There are 11 hidden switches. A switch that is on adds its own fixed numbers to the row, and there is some noise. The rows also spread widely along 11 directions, which tell nothing about the answers.
In the rows, zero is written as 128.
Known rows, each followed by its switches (1 for on, 0 for off):
[112 135 137 135 146  84 142 187  96 129 125 121 174 184 120 154 138 180
 119 127 151 170  82  98 120 175  92 110 156 103 140 143 172 135 117] -> 0 0 1 0 0 0 0 1 1 0 1
[145 128  85  98  99 118 142 129 156 150 112 200 153 154 109 131 111 180
 149 119 123 144 135 103 181 118 169 112 128 120 142 129 106 115 130] -> 0 0 0 0 0 0 1 1 1 1 1
[126 125 135 136 136 111 149 131 113 103 150 101 149 134 138 124 129 136
 137  96 134 102 103  84 108 138  86 137 131  91 133 135 163 141 137] -> 0 0 0 0 0 1 1 1 0 1 1
[141 128 130 110 164 133 129 177 122 146 135 141 144 172 131 155 119 165
 123 154 126 148  81 102 144 156 111 116 149 123 138 135 170 126 128] -> 0 1 1 0 0 0 0 1 0 0 0
[115 122 154  73 114 137 161 102 178 103 107 149 187 165 133 138  94 139
 135 138 132  64  82  77 119 144  78  98 116  98 132 116 111 100 136] -> 0 1 1 0 0 1 0 1 1 0 0
[151 125 109 130 143 141 164 110 110 104 116 121 169 152 148 162 168 135
 100 130  97 101 109 111  88 128  93 166 100 119  97 160  98 174 149] -> 1 0 0 1 0 0 1 0 0 1 0
[172 144 113 125 145 116 104 133 131 155 142 160 136 139 141 133  88 163
 163 102 111 138 119 110 157 145 153 115 143 121 139 112 152 122 146] -> 0 1 1 0 0 1 0 1 1 0 0
[139 153 111 153 140  97 127 109 141 125 158 140 157 127 131 114 129  97
 151 130 128 105 132 124 109 126 128 136 126  98 124 122 155 116 150] -> 0 1 0 0 1 1 0 1 1 1 0
[159 116 121  49 102 111 119  82 198 140  97 166 145 135 132 107  48 140
 163 119 116  98 153  96 164  90 156  95 100 118 155 136  95 108 136] -> 0 1 0 0 0 0 0 1 1 1 0
[129 143 134 119 156 128 134 141 151 112 110 138 168 186 156 155 124 149
 104 151 122 104  99 107 102 157 103 124 132 114 142 131 145 117 136] -> 0 1 1 0 0 0 0 1 1 0 0
[104 150 128 143 146 102 134 155 130 151  93 149 181 163 140 145 161 146
 145 148 131 141 120 134 118 129 135 149 142 131 116 136 178 152 136] -> 0 0 0 0 1 0 1 0 1 0 1
[115 122 137  92 155 114 118 164 148 142 118 130 128 140 134 118 107 163
 159 126 131 116  99  79 140 114 108 136 133 126 143 149 193 147 132] -> 0 0 0 0 0 1 1 0 0 1 1
[193 148  85 128 166  88 115 103 139 118 152 159 166 144 140 146 103 115
 118 103 118 149 150 110 110 143 148 110  99  96 108 139  77 134 146] -> 0 1 1 0 0 0 0 1 1 0 0
[174 115 138 110 157 173 160  97 130 122 127 119 182 158 159 178 139  89
 135 156  84  75  95 121 102 114  76 152 109 127  60 156 112 175 173] -> 1 1 1 0 0 0 0 0 0 1 0
[165 111 129 136 131 109 132  89 127 125 132  89 161 126 153 144 114  54
 154 127 112 114 148 156 106 107 112 123 118  99 114 143 142 142 163] -> 1 1 0 0 0 1 0 1 0 0 0
[144 128 132 154 119  93 125  87 141 111 131  81 154 130 162 123 112  56
 146 115 124 101 175 170  91 112 122 118 131  99 136 138 155 122 159] -> 0 0 0 0 0 0 0 1 1 1 0
[141 152 110 140 138  89 118 126 140 120 114 146 128 123 154 109 126 169
 120  98 129 120 138 102 108 142 150 144 109 117 165 122 129 122 134] -> 0 0 0 1 0 0 0 1 0 0 1
[139 105 119 106  83  56 121  85 144 148  96 104 136 103 132 108  92 106
 169 115 128 141 184 147 134  82 147 118  99 109 162 163 116 137 132] -> 1 0 0 0 0 0 0 1 0 1 0
[164 132 125 139 137 137 162 129  88 122 169 140 170 157 121 156 128 164
 133  92 117 130  80  88 133 165  96 120 146 106  95 126 111 146 141] -> 0 0 1 0 0 0 0 1 1 1 0
[159 131 119 146 114 139 132 127 113 103 149  98 116 155 146 138 116 130
 109 112 114 100 123 138 119 138 107 120 137 100 147 124 135 118 141] -> 1 0 1 0 0 0 0 0 1 1 0
[152 111 132  85 153 178 166 141 164 123 141 176 178 183 135 169 102 121
 128 155 132  88  62  88 144 150  97  85 145 106 112 105 134 101 152] -> 0 0 1 1 0 0 1 1 0 0 0
[151 130 124 119 117 112 143 133 115 108 167 102 120 143 122 109 117 121
 124 121 121 110 116 106 123 117  96 137 118  93 125 151 149 127 135] -> 0 0 0 0 1 0 0 1 1 1 1
[136 141 136 123 126 120 130 120 144 125 159 111 111 114 147 103 105 112
 136 126 126  82 117 112 114 114 110 150 118 101 146 133 166 116 136] -> 0 0 1 0 1 0 1 1 0 0 0
[167 124 113 163 135 135 140 135  82 153 108 116 159 151 143 165 164 129
 146 133  87 158 139 169 143 116 134 162 141 147  85 154 158 188 162] -> 0 1 0 0 0 0 0 0 0 1 1
[105 131 117 166  90 127 156 144  84 122 140  93 122 127 110 126 171 124
 115 129 131 142 124 160 125 126 100 154 141 101 137 142 158 131 120] -> 0 0 0 0 0 0 1 0 0 0 0
[177 123 102 123 139 121 118 134 129 154 115 159 152 159 148 166 102 156
 135 130 117 144 145 132 155 133 173 101 137 130 137 109 111 137 136] -> 1 0 1 0 1 0 0 0 0 1 0
[128 163 118 131 113  95 156 112 130 124 111 166 157 123 129 120 148 183
 121 118 125 105 102  85 116 143 124 170  93 109 139 123 103 131 128] -> 0 1 1 1 1 0 0 1 0 0 1
[136 117 177  88 114 163 159  86 165  87  82  81 167 178 184 153 110 111
 115 148  92  26  97 125  89 124  59 141 112 115 132 139 139 128 161] -> 0 1 1 1 0 0 0 1 1 0 0

New rows. What belongs after each?
[152 169 102 162 165 127 113 144 119 139 171 179 120 111 135 111 126 171
 130  90 134 130 121  93 138 147 174 138 138 115 135  87 138 123 126] -> 0 0 0 0 1 0 1 0 0 0 0
[108 130 106 187  64  53 167 104  85  94 104  90 176 132 110 132 166 143
 101  91 151 165 166 154 107 152 124 125 123  72 164 129 103 126 113] -> 0 1 0 0 0 0 0 1 0 1 1
[173 142 106 158 109 118 142 115  97 130 164 128 113 109 130 116 135 125
 132 103 111 134 144 133 138 121 142 156 114 108 117 126 124 135 140] -> 0 0 0 0 1 0 0 1 0 0 1
[132 147 122 120 175  68 139 125 162  99 102 141 209 188 158 157 131 130
 104 148 139 105 117  95  68 157 111 119 109  94 137 137 133 131 146] -> 0 1 1 1 1 0 0 1 1 1 1
[142 138 109  84 124 108 132 122 159 143 138 176 126 120 113 103 106 171
 145 136 124 109  95  67 142 115 123 142  97 114 149 149 114 121 127] -> 1 1 1 0 0 0 0 1 0 1 0
[166 137 109 123 104 117 135 108 143 150 119 149 137 138 144 132 112 129
 165 109 105 115 141 143 154 115 151 136 129 119 132 132 145 130 165] -> 0 0 1 1 0 0 1 1 1 0 1
[153 131 143 134 139  74 113 110 120 136 122  94 158 131 160 131  90 141
 164  82 126 131 140 118 115 133 123 120 134 114 137 143 152 156 145] -> 0 0 1 0 0 0 0 1 1 1 0
[115 122 135  92 132 109 138 109 164 156 100 164 190 140 124 136 117 113
 185 150 130 108 111 109 122 100 109 120 119 130 100 152 137 147 151] -> 1 0 0 0 0 1 0 0 1 1 0
[139 124 113 122  98  97 125 115 128 129 125 103 135 140 120 130 106 117
 146 120 122 129 146 147 139 117 111 116 124 102 142 146 141 131 135] -> 0 1 1 0 0 1 0 0 1 1 0
[157 128 139  79 143 141 114  92 185 141 140 140 114 104 159  95  82  90
 173 134 108  59 119  97 128  80 127 148 103 112 138 143 161 116 161] -> 1 1 0 0 0 0 1 1 0 0 0
[125 105 143 112 105 129 163 157 127 121 112 128 168 187 123 164 117 152
 120 148 147 128  87 120 147 158 101  83 153  88 159 113 151 100 128] -> 1 1 1 0 0 0 0 1 0 0 1
[127 146  83 134 128 121 172 144 130 130 177 198 158 144  79 128 161 134
 120 168 148 131  69  92 129 155 105 127 120  87 126 130 116  97 133] -> 1 1 1 1 0 0 0 1 0 1 0
[155 147  92 151 141 128 138 144 100 127 151 149 125 138 120 126 157 177
 108 125 108 135 101 104 132 146 128 159 123 121 137 142 136 138 133] -> 0 1 0 1 0 0 0 1 0 1 0
[167 131 117 124 140 125 141 108 145 119 138 154 172 152 146 148 101 128
 124 127 125 104 125 108 129 145 140 106 127 102 128 100 104 118 144] -> 0 1 1 0 1 0 0 1 0 1 0
[114 136 128 154  81  86 154  96 102 114 120 120 156  98 116 113 134 170
 139  68 138 133 134 107 123 148 122 133 116  99 149 112  93 130 116] -> 0 0 0 0 0 1 0 1 0 0 0
[128 128 113  67 122  82 148 109 186 152 128 204 168 117  98 114  93 130
 166 147 157 121  98  70 136 120 125  98  87 102 132 136  86 101 132] -> 1 0 1 1 0 0 0 1 0 0 0
[126 144 132 117 154  89 137  65 190 153  65 158 233 143 178 155 139  80
 180 163 104  96 154 139  72 100 128 162 100 153  79 167 117 170 178] -> 0 0 1 0 0 0 0 1 1 1 0
[137 117 131  91 143  93 145 111 151 130 123 127 187 144 121 145 120  66
 165 139 134 119 115 111 111  96  85 115 103  86  85 167 143 154 156] -> 1 1 0 0 0 1 1 0 1 0 1
[120 145 123 140 141 130 142 125 139 114 127 149 156 135 129 128 148 127
 113 137 134 111 113 114 102 139 117 139 117 113 123 122 121 123 133] -> 0 1 0 0 0 0 0 0 0 0 0
[162 137 107 112 167 105 124 128 144 137 110 161 167 155 153 162 112 152
 123 122 123 130 129 105 125 143 152 117 116 120 125 118 107 149 135] -> 0 0 1 1 1 0 1 0 0 0 0
[103 144 118 142 166  58 107 160 140 111 109 112 158 156 141 140 128 137
  93 139 165 157 138 124  84 161 123 105 127  95 176 135 152 117 108] -> 0 1 1 0 0 0 0 0 0 0 0
[154 132 107 194 100 136 146 146  75 110 159  72 119 165 139 161 157 103
  90 144 110 134 138 193 125 155 112 131 157  92 155 109 170 110 138] -> 0 1 1 0 1 1 0 1 0 0 0
[110 151 107 133 127 130 145 126 154 122 116 157 166 160 131 134 167 117
 118 178 111 107 115 133 100 131 105 156 116 122 123 145 144 115 142] -> 0 1 0 0 0 1 0 1 1 0 0
[171 146 102 141 127 112 130 121 112 148 159 160 130 110 123 122 118 150
 160  94 115 142 116 104 157 136 143 142 121 108 120 120 134 133 147] -> 0 1 1 0 0 1 0 1 0 0 1
[175 127 109 100 193 128 106 167 125 142 131 109 117 169 170 157 129 151
 111 171  74 137 115 111 107 118 101 174 110 158 118 197 170 179 146] -> 0 0 1 0 0 0 0 1 0 1 0
[ 90 153 103 168  71  90 164 117 132 103 119 143 152 140 112 106 173 147
 111 135 139 112 134 130  96 135 119 153 118  95 166 134 120 100 125] -> 1 0 0 0 0 0 0 1 1 1 1
[155 119 150 121 131 100 102 150 115 146 178  71  73 107 128  88  72  96
 162 118 141 128 126 136 157 103 120 109 149  90 168 132 225 108 130] -> 0 1 0 0 1 0 0 1 0 0 0
[144 131 135 118 121 106 115 116 146 142  94 136 152 151 162 129  94 166
 149 116 113 110 149 128 138 122 161 121 136 137 156 118 147 132 136] -> 0 0 0 0 1 0 0 1 1 1 0
[144 101 105  69 142  63 125 130 157 157  91 134 195 182 119 171 103 101
 157 178 121 168 145 136 135 107 110  99 111 118 116 192 137 154 144] -> 0 1 1 0 0 1 0 1 1 1 0
[156 163 110 139 177 138 134 119 149 157 175 208 160 111 133 119 124 119
 178 124 129  99  86  87 143 137 153 136 138 111 103  89 165 116 165] -> 0 1 0 1 1 1 1 1 0 0 0
[119 156 104 130 126  62 113 142 122 149 156 149 116 104 108  84 126 166
 156 102 145 153 116  88 129 120 136 148 115 101 160 159 155 127 115] -> 1 0 0 0 0 0 1 1 1 0 0
[163 128  99 123 106 209 172 145 118 138 167 176 134 176 100 160 147 128
 125 165  90 107  82 135 170 128 102 133 145 135  77 126 117 120 153] -> 0 0 1 0 0 0 0 0 1 1 0
[145  99 104 104 103  76 173 100 122 131 106 129 205 154 107 173 129  98
 136 137 142 149 135 135 131 116 113  95 106  85 105 150  78 157 134] -> 1 0 1 1 1 0 1 0 0 1 0
[138 137 114 149  98 185 161 125 131 145 146 160 134 145 136 139 149 133
 145 147  99  87 102 141 155 129 127 158 155 133 124 111 156 112 158] -> 0 0 1 0 0 0 1 1 0 1 0
[161 129 124 116 121 126 126 119 131 136 120 134 143 154 149 133  96 157
 140 118 105 115 140 122 146 122 148 121 135 130 142 124 134 129 136] -> 0 0 0 0 1 0 0 1 1 1 0
